The rows of a group lie close to one hidden flat surface of 6 dimensions, which may be shifted away from zero. Surfaces can cross.
In the rows, 128 means zero.
Some rows, each with its group after it:
[147 132 111 148  75 135 106 175 164 147 135]
gen
[137 127 173 136 175 114  96 131  99  88 151]
Tuki
[ 82 115 127 129 163 114 106 106 166 164 137]
tuvab
[115 153 151 112 113 104  58 147 159 143 167]
sode
[155 138 177 135 107 124  92 124  78 115 101]
Tuki
[176 112 185 155  93 144 130  78 106 145  87]
sep
[102 105 125 145 115 128 140 105 134 192  94]
tuvab
[142 130  87 101 101 116 136 120 112 149  76]
tuvab
[127 138 196 160  77 197 151 111 176 133 163]
sep
[124 137 119 126  73 179 191  87 145 144  86]
tuvab
[139 111 125 151  98 154 149  93 153 169  91]
gen
[149 152 188 110 136 123  96 142 109  86 191]
gen
[140 147 165 138 113 145  61 109 199 128 145]
sode
[113 108 117 154  96 143 130 120 183 195 117]
sep
[151 178 149  81 137 117  70 116 130  75 141]
sep
[105 147 141 113  97 149 124  75 138 156  87]
sep
[102 136 106 111 153  92  95 154 111 136 116]
sep
[162 151 122 120 111 132  82 142 199 114 160]
gen
[155 166 130  86 130 100  59 140  95  82 116]
Tuki
[151 123  91 127 158 134 162 131 122  80 106]
sode
[136 131 132 126 111 129 122 106 132 141 107]
tuvab
[136 131 133 127 140 125 117 110 129 120 117]
gen
[104 117 174 160 145 115 120 172 100 133 182]
gen
[106 160 170 102 122 132  58  80 165 129 116]
Tuki
[173 156 142 109 113 141 107 141 137  70 148]
tuvab
[134 154  89 115  98 111  90 204 133 114 149]
gen
[114  81 164 210 151 146 145 145 114 127 119]
sode
[173 147 170  97 152 130 111  75  99  70 114]
Tuki
[145 118 129 146 139 127 127 143 142 112 145]
Tuki
[102 129  74 107 135 109 129 157 131 137 124]
sep
[ 92 142  91 116 125 121  95 148 184 152 149]
Tuki
[ 96 150 122 116 137 159 156 146 145  83 161]
tuvab
[ 69 112 130 118 164 132 186  92 118 159 139]
gen
[165 135 175 141 133 125 100 137 110  93 153]
sep
[156 119 197 143 159 157 133  57 149 101 143]
Tuki
[157 127 131 118 138 135 161 103  89  97 105]
Tuki
[143 106 164 187 123 157 128 126 174 143 135]
sode
[165 104 150 203 176 160 114 143 182  69 146]
sode
[157 146 118 123  91 167 144 154 172 100 153]
tuvab
[180 108 159 161  85 150 162 120 152 163 151]
sode
[173 113 134 146 150 112 134 188  90  75 181]
sep
[158 140 143 108 126 133  98  82 177 136 121]
tuvab
[123 133 163 120  82 111 101 134 139 182 165]
sode
[124 152 131  78 151 114 126 111 109  91 147]
gen
[116 143 153  89 107  94 114 137  62 160 136]
sode

New rows. What belongs after each?
[107 141  80  89 120 106 139 157 123 144 138]
sode
[196 122 131 132 111 130 145 132 153 116 171]
sode
[172 172  77  64 111 129 129 123 116  71 106]
tuvab
[ 96 136 141 130 101 153 154 108 121 140 114]
sep
[114 156 112  94 101 150 106 114 199 136 143]
sep
[ 50 122 116 143 161 118  97 164 171 163 163]
Tuki
[149 125  78 121 145 143 162 123 153  95 117]
sode
[150 139 182 112 170 118  94 114 134  87 190]
gen
[103 113 114 174 176 159 136 120 137  85  71]
sode
[175 121 179 152 148 146 110 101 179 103 172]
Tuki
[ 79  93  99 157 188  87 131 169  91 146 124]
gen
[134 110 140 162 149 114 154 180  62 105 153]
sep
[ 65 169 111  78 101 107  81 111  89 144  61]
Tuki
[167 104 125 144 140 105 142 118  73 140  85]
sep
[148 127 198 168 104 169 139 144 139 108 187]
sep
[ 78 148 127 107 147 157 170 126 125  86 151]
tuvab
[129 107 125 168 126  99  97 186 106 156 140]
tuvab
[130 107  76 122 171  72 131 179  73 126 111]
sep
[131 110 100 148 159 127 111 111 217 154 138]
gen
[140 151  92  98 110 143 163 132 138  98 144]
sep
[ 72 132  65 129 148 144 128 142 184 128 103]
sode
[135 145 148 109 145 129 113 111 119  97 129]
tuvab
[ 76 144  68  95 176  99 110 161 104  88 112]
sode
[157 121 173 136 146 132 148  89  70 101 108]
Tuki
[ 90 155 155  99 142 112  96 114  55 101 107]
sep
[ 87 132 171 133 130 124 104 118  91 138 117]
sep
[142 102 135 178 118  95  85 205 129 167 157]
tuvab
[179 142 104 109 139 113 128 155 122  74 158]
sep
[124 128 161 147 144 114  98 170 123 116 187]
gen
[135 105 101 147 112 144 175 144 153 164 139]
sode
[145 145 150 108  98 120  87 130 162 153 158]
sode
[ 77 123 131 137 119 160 187 105 109 144 107]
tuvab
[103 176 162  79 136 132 103 136  89  54 155]
sep
[128 139 125 148  91 168 172 200  97  80 159]
tuvab
[143 114 136 148 118 160 154  99 130 129 102]
sode
[120 137 126  97 158 126 131 102 190 124 183]
gen
[182 140 116 114 112 133 104 102 191 127 126]
sep
[120 131 124 102 163  79  95 118  69 123 103]
tuvab
[123 129  99 104 120 134 109  68 226 184 119]
tuvab
[117 147  88 122  57 154 134 169 202 163 165]
gen
[111 168  90  87  89 110 122 199  96 108 140]
gen
[103  98 171 189 135 152 154 117  78 133  89]
sode
[161 142 115 109 109 126 119  96  96 105  61]
gen
[ 87 104 193 162 173 120  87 100 151 158 161]
tuvab
[175 123 133 160  94 136 114 152 177 132 151]
Tuki
[161 125  75 120 165 128 153 151 135  70 129]
sode
[210 136  93  77 103 131 206  82  98 109 111]
sode
[142 143 175  94  94  98 127 115  42 151 126]
sode
[136 101 136 162 140 148 180 111 119 132 130]
Tuki
[105 126  39 109 145  97 143 183 135 142 135]
sep
[140 127 167 140 164 127  92 118 169 107 174]
Tuki
[ 92 122 136 152 114 148 180 154  82 127 124]
tuvab
[108 131 153 132 147 143 105 115 190 127 168]
tuvab
[106 116 166 134 163 139 146  74 121 122 126]
Tuki
[143 121  63 108 141  85  89 124 165 165  90]
sep
[157 156 108 107  72 142 115 134 160 125 125]
gen
[167 153 115 100  90 134 141 124  91  90  90]
tuvab
[100 135 123 123 144  83  89 194 105 129 175]
sode
[ 97 105 108 129 185  96 122 135  79 122 112]
gen
[184 144  91  72 103 113 154 123 125 122 137]
sode
[127 109 141 152 114 159 180  80 103 138  66]
sode
[185 119 136 116 107 137 197  98  93 124 113]
sode
[162 129 148  99 194 121 144  93  90  54 131]
Tuki
[159 134 130 123 109 125 118 115 121 129 104]
tuvab
[180 142 133 119 124  93  76 142  98 108 112]
tuvab
[133 116 125 135 127 108 141 162 119 139 162]
sode
[ 88 105 192 183  94 140 111 131  91 180 104]
Tuki
[129 132 125 108 164 111 124 101 110 112 118]
gen
[121 134 199 140  97 137  72  57 132 170  83]
sep
[120 138 137 125  97 122 106 129  94 144  89]
Tuki
[147 149 139 110  90 135 131 116  84 116  97]
gen
[ 84 121 127 130 141 123 129 124 103 141 111]
Tuki
[106 108 152 172 140 154 134 114 131 127  98]
sode
[122 136 125 120 155 109 105 148 106  94 134]
sode
[102 104 135 170 134 113 108 154 126 177 119]
sep
[ 88 107 106 130 139 113 125  97 155 200 101]
tuvab
[105 101 123 159 135 169 190  84  89 129  49]
sode
[ 75  91 139 181 141 137 174 138  65 152  88]
sode
[135 128 169 107 153 126 132  84  94 107 126]
gen
[151  99 115 167 160 133 163 162 117  91 137]
sode
[177 159 133  82  81 117 109 112 159 147 160]
sode
[156 138 105  91 136 109 156  94  55 102  68]
sep
[ 81 149  65 103 127  93  95 190 132 137 134]
Tuki
[102 122  91 116 133 110 140 114  89 160  72]
sep
[163 149 123  92 103 147 121  58 181 135  97]
tuvab
[ 68 140  74  96 162 117 117 133 179 135 145]
Tuki
[126 128 143 132  99 145 110  92 172 166 107]
sep
[164 113 182 179 134 113  84 175 111 108 163]
Tuki
[ 88 148 159  98  97  86  83 157  87 184 163]
sode
[139  96  99 156 197  87  90 128 122 117  75]
gen
[165 135 120 106 129 136 175 134  79  71 133]
sep
[104 141 137 123 128 143 140 164 110  97 168]
sep
[170 167 132  73 117 133 109  97 141  86 142]
gen
[129 128 178 143 162 141  99  89 180 125 160]
Tuki
[143 125 146 159 106 144 116 168 168 124 170]
tuvab
[ 70  90 158 176 171 117 140 147 132 164 181]
gen
[102 153 123 100 154 151 124 134 182  80 186]
tuvab
[137 159 128 100 111 123  79 116 176 129 145]
sode
[ 47 133  56 111 146 125 168 149 136 143 138]
tuvab
[141 158 118  78 111 120 114  95 123 120 103]
sode
[124 143 187 130 128 109  32  96 135 135 120]
sep
[ 84 150 175 129  90 187 176 116 127 121 146]
sep
[202 137 145 122 106 135 143 108  78  91  96]
Tuki
[143 103 120 161 131 120 134 153 133 154 136]
sep
[ 69 107 168 168 139 141 157 123  89 155 126]
tuvab
[102 148 174 107 127 128 111  96  58 108  92]
sep
[119 111 176 187  98 119  91 173  91 154 127]
Tuki
